There are 4 hidden switches. A switch that is on adds its own fixed numbers to the row, and there is some noise. The rows also spread widely along 4 directions, which tell nothing about the answers.
Known rows, each followed by its switches (1 for on, 0 for off):
[-13 -12  17  15  31 -36  -7 -18  -1  -2  13  15  -1] : 0 1 0 1
[ -3  -2  11  17  43 -27   3  -4  16   4   4   7  -8] : 1 0 1 0
[-15 -13   7  15  32 -40 -14 -32  -4  -4  18  15   6] : 0 1 0 1
[ -6  -5  16  25   2 -15   0  -4   1   4  -5  -4  -5] : 0 0 0 0
[  0   5   4  12  40 -32   3   1  21  -6   3   9   0] : 1 0 1 0
[ -3  -1  18  17  41 -27   7  -4  21   7   6  15  -6] : 0 1 1 0
[-12  -6   0  15  38 -48  -8 -18   1 -12  11   8   8] : 1 0 1 1
[ -6  -5   9   3  42 -46  -9 -14   7 -11  17  19   5] : 0 1 0 1
[-11  -9   6  24  43 -28  -6 -25   7   8  14   9  -6] : 1 0 1 0
[-15  -6  17  29  36 -31   7 -13   6   6  -1   9  -8] : 1 1 1 0
[ -8  -2   7  12  26 -31  -3 -16   8  -4   6  10   4] : 0 1 0 0
[-14  -5  13  25  34 -36   3 -16   7  -5   5  14   1] : 1 1 1 1
[ -7  -5  18  11  49 -47   2  -1  15  -4  10  20   0] : 0 1 1 1

New rows. What belongs after each?
[ -4  -7  22  16  23 -25   0 -10  10   2   6  14  -4] : 0 1 0 1
[ -8  -9  20  20  49 -33   3 -14  14   6  12  18  -8] : 1 1 1 1
[ -6   3  14  13  15 -31   8   3   8  -9  -7   5   2] : 0 1 0 0
[ -2  -4  21  19  50 -26   4 -10  25   5  14  21  -8] : 1 1 1 1
[ -4  -5   2  22  22 -24  -9 -24  12   0  16   9   7] : 0 0 1 1
[ -8  -2  14  30  19 -15   8 -16  17   8   2   8  -1] : 0 1 1 0
[ -7   2  15  14  38 -38   8   2  16  -2  -1  12  -1] : 0 1 1 0
[ -1   2   7  18  28 -11   0 -21  22   4   8  13  -2] : 1 1 0 0
[  3   4   9  10  39 -16  -1 -15  27   2  12  17  -2] : 1 1 0 0
[  0   6  12  20  29 -17   7  -9  29   5   5  14   1] : 0 1 1 0
[-10  -5  10  16  26 -28  -5 -22   4   1   9   9   0] : 0 1 0 0
[ -1  -1  10  16  34 -26   1  -5  16   5   6   8  -2] : 0 0 1 0
[ -9  -4   9   4  58 -48  -4 -12   8  -6  12  16  -3] : 1 1 0 0
[  1  -3  17  20  37 -15   1 -17  29  11  18  21  -3] : 0 1 1 1
[  0   2   8  14  37 -13  -3 -23  24   6  13  16  -2] : 1 1 0 0
[ -5   0  19  27  23 -15  11  -7  19  11   0   9  -5] : 0 1 1 0
[-11  -9  23  27  49 -23   6 -18  15  18   9  13 -15] : 1 1 1 0
[ -5  -3  11   5  35 -43  -4  -7   7 -12   9  16   5] : 0 1 0 1
[-11 -12  30  22  28 -25   4  -4   3  12   1   7 -15] : 0 1 0 0
[ -5  -5  19  23  42 -21   4 -15  22   7  11  18  -7] : 1 1 1 1
[ -7  -8  23  32  15  -3   5 -18  12  17   0   6 -15] : 1 1 0 0
[-10   5   5  16  36 -39   8  -8  13 -11  -1  10   5] : 1 1 1 0
[-11  -5  11  25  33 -30   1 -23  12  -1  10  14   2] : 1 1 1 1
[ -3   0  14  18  20 -13   1 -12  16   5   3  11  -2] : 0 1 0 0
[-14  -9  13  30  33 -26  -2 -30   8   4  12  14  -1] : 1 1 1 1
[ -7 -11  11  13  35 -34 -11 -15   1  -2  14  11  -4] : 1 0 0 1
[ -7  -8  19  16  46 -25  -1 -15  12  10   9  14 -13] : 1 1 0 0
[ -3   4  -1  19  28 -22   1 -12  20  -3   4   6   4] : 1 0 1 0
[-11  -3  14  31  17 -16   7 -16  12  10   1   7  -2] : 0 1 1 0
[  2  -3   7  13  42 -28  -9 -14  21   3  21  17   1] : 0 0 1 1
[-10  -6  16  27  36 -21   3 -18  15  14  10  13  -6] : 0 1 1 0
[ -3  -5  15  11  31 -30  -4 -12  13  -3  12  17   2] : 0 1 0 1
[ -2  -4  17  14  23 -23  -1  -8  16   0   8  15   0] : 0 1 0 1
[ -3  -2  -3   7  19 -35 -12 -14   5 -15  11   9  13] : 0 0 0 1
[ -2   1   2  18  39 -22  -3 -17  20   2  12   9   0] : 1 0 1 0
[  6  -5  20   5  59 -26  -3  -9  28   8  20  24 -10] : 1 1 0 1
[  1   6  10  16  34 -21   7  -6  29   4   5  15   2] : 0 1 1 0
[ -8  -1  16  28  33 -18  10 -14  18  11   2  10  -7] : 1 1 1 0
[  0   1  23   9  45 -25   6   1  20   5   2  14 -12] : 1 1 0 0
[ -6  -5  15  24  36 -22   3  -7  12   9   4   5 -10] : 1 0 1 0
[ -7   0  19  26  19 -20  12  -6  17   6  -3   8  -3] : 0 1 1 0
[  8  -6  20  18  19  -2  -5  -9  23  15  12  12 -10] : 0 0 0 1
[ -8  -6   6  22  31 -32  -5 -19   8  -3  11   9   1] : 1 0 1 1
[ -6  -2  11  26  20 -20   2 -20  18   2   9  14   5] : 0 1 1 1
[-10  -7  10  26  37 -26  -2 -18   6   9   9   6  -8] : 1 0 1 0
[ -8  -3   3  11  29 -37  -7 -11   1  -7   4   3   0] : 1 0 0 0
[ -5  -1  16  26  41 -17   7 -15  23  13   5  14 -10] : 1 1 1 0
[ -8   2  10  23  32 -25   9 -12  17   2   0  10  -2] : 1 1 1 0
[-10 -16  10   8  65 -43 -17 -35   5   3  31  25  -5] : 1 1 0 1
[ -7  -7   4  16  20 -31  -9 -16  -2  -2   7   3   3] : 0 0 0 0
[ 5  5  9 22 18 -7  4 -6 26  8  3  5  0] : 0 0 1 0
[ -4  -2  11  19  30 -31   1  -4  13  -5   4   8   0] : 1 0 1 1
[  1  -5   6  14  50 -27  -9 -20  22   4  22  19  -2] : 1 0 1 1
[ -4   2  10  22  40 -19   7 -14  26   6   7  15  -4] : 1 1 1 0
[ -9   1   3  24  39 -24   0 -27  19   3  10  13   2] : 1 1 1 0
[ -4  -4  15  15  24 -21  -4 -16  14   2  12  15   1] : 0 1 0 1
[  6   5   5   1  19 -29  -4   7  17 -15   3   9  10] : 0 0 0 1
[ -3  -9  20  18  27 -17  -4 -19  13   9  14  17  -3] : 0 1 0 1
[  4  -1  21  10  20 -23   5  17  13   1  -7   2  -8] : 0 0 0 0
[ -2  -9  18  11  38 -26  -7 -16  14   7  17  19  -5] : 0 1 0 1
[ -6  -8  11  25  20 -26  -5 -14   7   3   9   8   2] : 0 0 1 1
[ -4  -7  12  19  29 -29  -3 -10  12   4  12  11  -2] : 0 0 1 1
[-10  -8  17  19  24 -22  -2 -17   5   7   5   8  -5] : 0 1 0 0
[ -9  -7  12  24  33 -25  -4 -27  14   5  17  16   2] : 0 1 1 1
[  0  -3  17  23  31 -15   1 -18  27   9  13  19  -1] : 0 1 1 1
[ -3  -4   6  18  23 -28  -5 -12  12  -3  12   9   6] : 0 0 1 1
[ -2   3   8  17  37 -22   3 -15  25   6  10  14   0] : 0 1 1 0
[ -7 -10  17  21  27 -18  -3 -13   4  10   4   3 -14] : 1 0 0 0
[  7   1   7  14  32 -17  -4  -8  28   3  14  15   4] : 0 0 1 1
[ -1   1   7  19   3 -10  -2 -10   9   2  -1  -1   2] : 0 0 0 0
[-12  -1   8  25  36 -26   3 -22  14   2   6  10  -1] : 1 1 1 0
[ -3   2   0  15  39 -29  -3 -14  16  -1   9   7   2] : 1 0 1 0
[ -3   5   4  12  40 -31   2  -9  23  -3   8  16   6] : 0 1 1 0
